There are 5 ways to turn a row about zero (a turn may also mirror it). The second row of each pair is the first, turned, with some noise. The first 45 pairs use one turn. New pairs use 2 turns, one after the other, and a turn may come again.
Some pairs, each with its turns in order after it:
[ 21 -29  12   5 -19 -13  14   0]
[  4 -12   5 -13 -15   6  -5 -38] : biver

[ -2  29 -20  -3  -3   5  24  11]
[-24  10  14 -13   7 -20  26 -12] : rop

[-25  14 -17  21 -10  20 -24  10]
[-30   3  16  16   9  16  -3  31] : biver

[  3  -7  -5  25 -24  27 -15  20]
[ 20 -15   8 -15  23  25 -20  11] : pivok

[ 24   9  16   8 -26  24   5 -13]
[10  5 13 29  9 23 -9 23] : pivok

[ -5  18 -24  22  -4  15   5  29]
[  3 -18 -34 -25   0  11 -20   9] : gom

[  2 -22  21 -25   3  18  -2  -2]
[  1  15  26   2 -14  -7 -21 -11] : luto

[-11  12  22   5  23 -22  11 -14]
[ 20  10   1 -32  20  -6   5   5] : biver

[-29  20   9 -19  14  -7 -12 -21]
[-25   6 -13  15  23 -27   8 -18] : pivok

[ 7  4 23 27 17 26  1 -1]
[ -1 -19  11 -14   0 -18   6  35] : gom

[ 24 -11   5  16  -6 -19 -14 -23]
[ 14  -8  12  26 -14  17  10 -22] : pivok

[-25  28 -16  26 -22  -3  -6 -15]
[ -1 -15 -30 -24 -11   2  28 -16] : gom

[-18  19  16 -18 -15  24  16  18]
[-16  21  10  -7  21 -13 -15  34] : pivok

[ 13 -23   3 -30  13 -26   5   7]
[  1 -15   0 -22 -14  15 -26 -29] : rop

[  3  13  -8   3   6  -4 -14 -20]
[ -1   6 -15 -21   2  -8  10   2] : luto

[-26  25 -17 -14   1 -24  19 -24]
[ 10  10  -9 -14  22   4  25 -42] : gom

[-24   7 -14 -23  29 -21   9 -25]
[-19  10 -24   1   0 -29  35 -20] : pivok

[ -7 -16   0   5  27  12  25  14]
[ 15   6   4  31  11 -11   1 -18] : luto

[ -5  13   8 -25   9  14 -29  22]
[  5 -11  13  33   2 -28   3  20] : biver

[-23 -12  16  24 -13  -8 -10  -4]
[-15   5  34 -20   5   8  -4   0] : biver

[ 16 -25 -15  12  28   9 -12 -15]
[  8  27 -13  14   3  30 -15  -7] : rop

[ 22  -9  28  11  23  -6  -8 -22]
[ 11  -9 -13  42 -15   0  -7 -16] : pivok

[-12  23  -3  21 -24  12 -23   4]
[-27  -1  -2 -20  24  21  13   4] : luto

[  5  25  -9 -21 -27  15  -7 -20]
[-19 -10  10 -35 -19  -4  21 -10] : luto

[-19 -11  24   2   1 -11 -22 -21]
[ -1 -16   6  21  13 -25  -7 -26] : pivok

[  8 -28  21  -8   6 -18 -27  26]
[  1   4  -2   5  -1   7 -55  14] : luto

[-29 -24   4  13 -23  29 -27  26]
[ -9   6  36  -9  43  25 -21  -7] : luto

[  7   5  19 -27 -15  20   1 -15]
[ 22  10   2  22  -2  -2 -26 -12] : biver

[  9 -28  21  21 -19  21  23  18]
[-13  -3  12  10 -36  23   8  33] : rop

[-11 -30  -5  22 -11 -12  -1   9]
[ -9 -11 -24  30   2  -6   3   4] : gom

[-18  29 -27  26  -8  -4  23  -2]
[ -4  27  10   7  -4 -27  35 -13] : rop

[-25  17  -5 -27  -9 -18  21 -11]
[  0 -20  -5 -19  -2 -15  26 -28] : rop

[ -4   9  21  -9 -17  25 -14 -16]
[-13 -10  23 -13 -27 -11   7  -8] : gom

[-22  26  -3 -20  27  28 -12 -11]
[ 17  16 -10  20  10 -12 -12  44] : biver

[-29 -19 -18   5 -19  13 -14  25]
[-29 -33 -24  13 -11  12 -19  -9] : gom

[ 21  23  16 -12  14  14   6  10]
[-28 -12  21   3  23   9  -6   0] : rop

[ 20 -25   1   7 -16 -11  19  -6]
[  0  -5  -6 -17 -14  10  -1 -31] : biver

[-27  -6 -24  -2 -21 -28  13  16]
[ 23 -36   2   0   8  31   4   4] : luto

[ 10 -28 -17 -10 -14  26   2   9]
[ -8  19 -12 -26  -9  19   3  24] : rop

[ -2  22 -22   8  -3  -4  27  14]
[ 13   3 -28 -25  11  -4 -14  -9] : gom

[ 11 -18  -6   0   8 -20  -7 -20]
[ 25   2  -3  -2  -4  15 -12 -18] : rop

[ -7 -16  23  23 -18  25 -17   9]
[-15 -28   3   8 -28 -14   1  20] : gom

[-13 -26  20  15  -6  12  21  14]
[ 9 11 28 30 13 13 -1  5] : luto

[  9  24  17  17  10  17 -22  18]
[ -9   7 -15   4  10  23 -40  -4] : pivok

[  7   1  11 -18  25  26  29 -11]
[ 36  -2 -25  -1  -3  -2 -26  11] : biver

New pairs, each followed by its turns in order:
[ 15 -21 -20   6  10   4  -6 -16]
[  7  -2  -7  -5   2 -15  30 -13] : luto biver

[ 20  21 -17 -20   2  23  16 -24]
[ -7 -30   2 -14  35 -15   8 -15] : gom rop

[ -1   3   6 -11 -10 -28  26  14]
[ 24  19  18   7  16   9 -13  -7] : gom rop

[-10  19 -23 -26 -24 -21  26 -11]
[ 14  51 -19   9  -2  11   6   4] : gom biver

[ 18   6   8  -4 -12 -18 -19   9]
[-12 -21  -4   7  -5  20 -12 -12] : luto gom

[-18  12   7   9 -28 -20   7 -16]
[  0 -23 -14  18  -1   0 -32  -4] : luto biver

[-20 -22  -2  14   5 -28 -24  -6]
[-19  20  24   7   2 -33  -7  17] : biver pivok

[-13 -25   7   0   7  21  14   6]
[ -6 -13  10 -19 -25   9   2 -13] : pivok pivok

[ 12 -21 -17 -14   4  18 -13 -21]
[-11  14  -9   0 -34  20   6   2] : pivok rop

[ 10 -10 -17  23   7 -29  21 -18]
[ -3  22 -33  17  -5 -15 -27   1] : biver biver

[-21  13  14 -24  -6  15   2  20]
[  8  25  17 -23  -7  -2 -21  13] : gom luto

[ 24 -25  -1  -8  16 -16  10  24]
[ 17 -12  21  -2 -18  -8  37   8] : biver pivok

[-17 -23  21  19 -12  18 -12  11]
[-10  22   3 -10 -27 -19  -8  22] : rop rop

[-16 -10 -18  13   7   3 -28 -18]
[ 35   6   4   3  -4 -31   3  -1] : pivok luto

[-20 -17 -29  15  21 -18 -27 -27]
[ -8 -23 -21  -2 -20 -46 -19  -9] : luto luto

[ 21  27  27 -17 -29 -27   6 -17]
[  2  28  34  34 -14  26  12   7] : gom pivok

[ 22  -6   9 -26 -14 -19  27  12]
[-14  30  -4   7   6   2  38  -7] : biver gom

[-20  19  16   9 -19  -9 -30 -10]
[  9  -8  40  10 -10  -8  15  18] : gom luto

[ -3  14 -17   5  11   5  20   0]
[  9  14  -6 -20   4   5 -11 -11] : pivok gom

[-20  28   5  11 -18 -12 -27  24]
[  8   2  19 -11  23  -9  -1 -46] : luto luto

[-16  21   4 -15 -17  15 -12 -28]
[  6 -21   1  -8  38  -2  10  17] : pivok gom

[ -2 -18  22  13  24  29 -23   5]
[  1  13  17  30  15  28 -26  -4] : gom luto

[-17 -21 -14  22   6   6  -8  -4]
[-24  -8  -9 -19  -5  -3 -11  19] : gom biver

[ 26 -23  -6   9 -22  10  18  16]
[ -2 -12  19   6 -12  16 -24  31] : pivok pivok

[ 10   7  22 -26   6 -23  19 -14]
[ 17   6  20 -21  -5 -15  15  28] : luto rop

[  7  19   2  27  28 -25  17  23]
[-9 37  0 38 12  6  5 -9] : pivok biver

[ 24  14  -7 -21  -9 -18 -19  24]
[-35 -20   7  12  -6 -14  -6 -17] : rop pivok

[  8 -15  25   8 -28 -29  22  13]
[ -1 -35 -15   2 -21  -9 -24  26] : luto gom

[  2   9  12  -8   1 -23  28 -25]
[14 -9  4  9 -7 37 19  1] : rop rop

[ -6  28 -18  21 -24  12   0 -13]
[ -5  -7 -26  36 -18   2   9   4] : rop luto

[-10  22  12 -28 -19 -21 -24  26]
[  3   6   8  51  11  26   3 -14] : rop gom

[ 24  20  -3  29  18 -17   0   2]
[-30  16  20 -17   0   4 -12  -4] : gom rop

[  2 -25  10 -19  26  10  12  -9]
[  0   6 -39  21   1   5  -6  -6] : pivok gom

[-22   5   2  27  22 -27  28   5]
[  5   4 -28   1 -15 -29  44  -9] : rop gom

[ 16  15   1  18  28 -25  19  26]
[ 33 -17   7  26 -11 -31  -4 -12] : biver luto

[ 20  -3  -6  28 -27  -1 -14 -20]
[-20   5   2 -24 -21 -23 -16  12] : luto pivok

[-25  28 -23 -15  28  -3 -14  29]
[  9 -25 -28   9  15   7  44 -10] : luto pivok

[-14  10 -11  -4  25 -15 -19 -18]
[ 19  11 -12   4   3   2  27 -26] : pivok rop

[-23  -9 -23 -21   9  -7  21  14]
[ 13  12 -23  21  25   6  -5 -15] : gom rop

[ 24 -11 -24 -11  -3 -13  23 -10]
[  8 -14   5  16  -3   4 -18  35] : luto luto

[-27  13 -25  -2   5  14 -20  15]
[ -8   3 -39 -11   8  21  11   9] : gom rop

[ 16  -3  23 -16   2   9 -26  13]
[  3 -19  11   8 -31 -12  -9  13] : gom gom

[-18  18  19  -9  19  -6  24  -7]
[13 20 26 14 20 -4 11  8] : gom gom

[ 22  -5 -23 -15 -16   7  23  17]
[ 27 -21  17   0 -10 -27  -4 -13] : luto pivok

[ 13  25  10  -6 -14  16  29  18]
[  0 -10  13 -22  17 -23 -27   2] : rop biver

[-28 -10 -11  29 -29 -28  25  11]
[-35  21   2  16 -20  34  -6  23] : luto rop

[-24 -10  11  29   1 -14  18 -10]
[ -6  -4 -23 -35 -10   0  14  -5] : gom biver

[ 24 -15  28  27   2 -19   3 -20]
[-13   5  38   6 -32 -14  -2 -10] : gom rop

[ -8  12  16  24  11 -22   2   6]
[ 23   1  15  10   2   4  -4 -26] : rop pivok

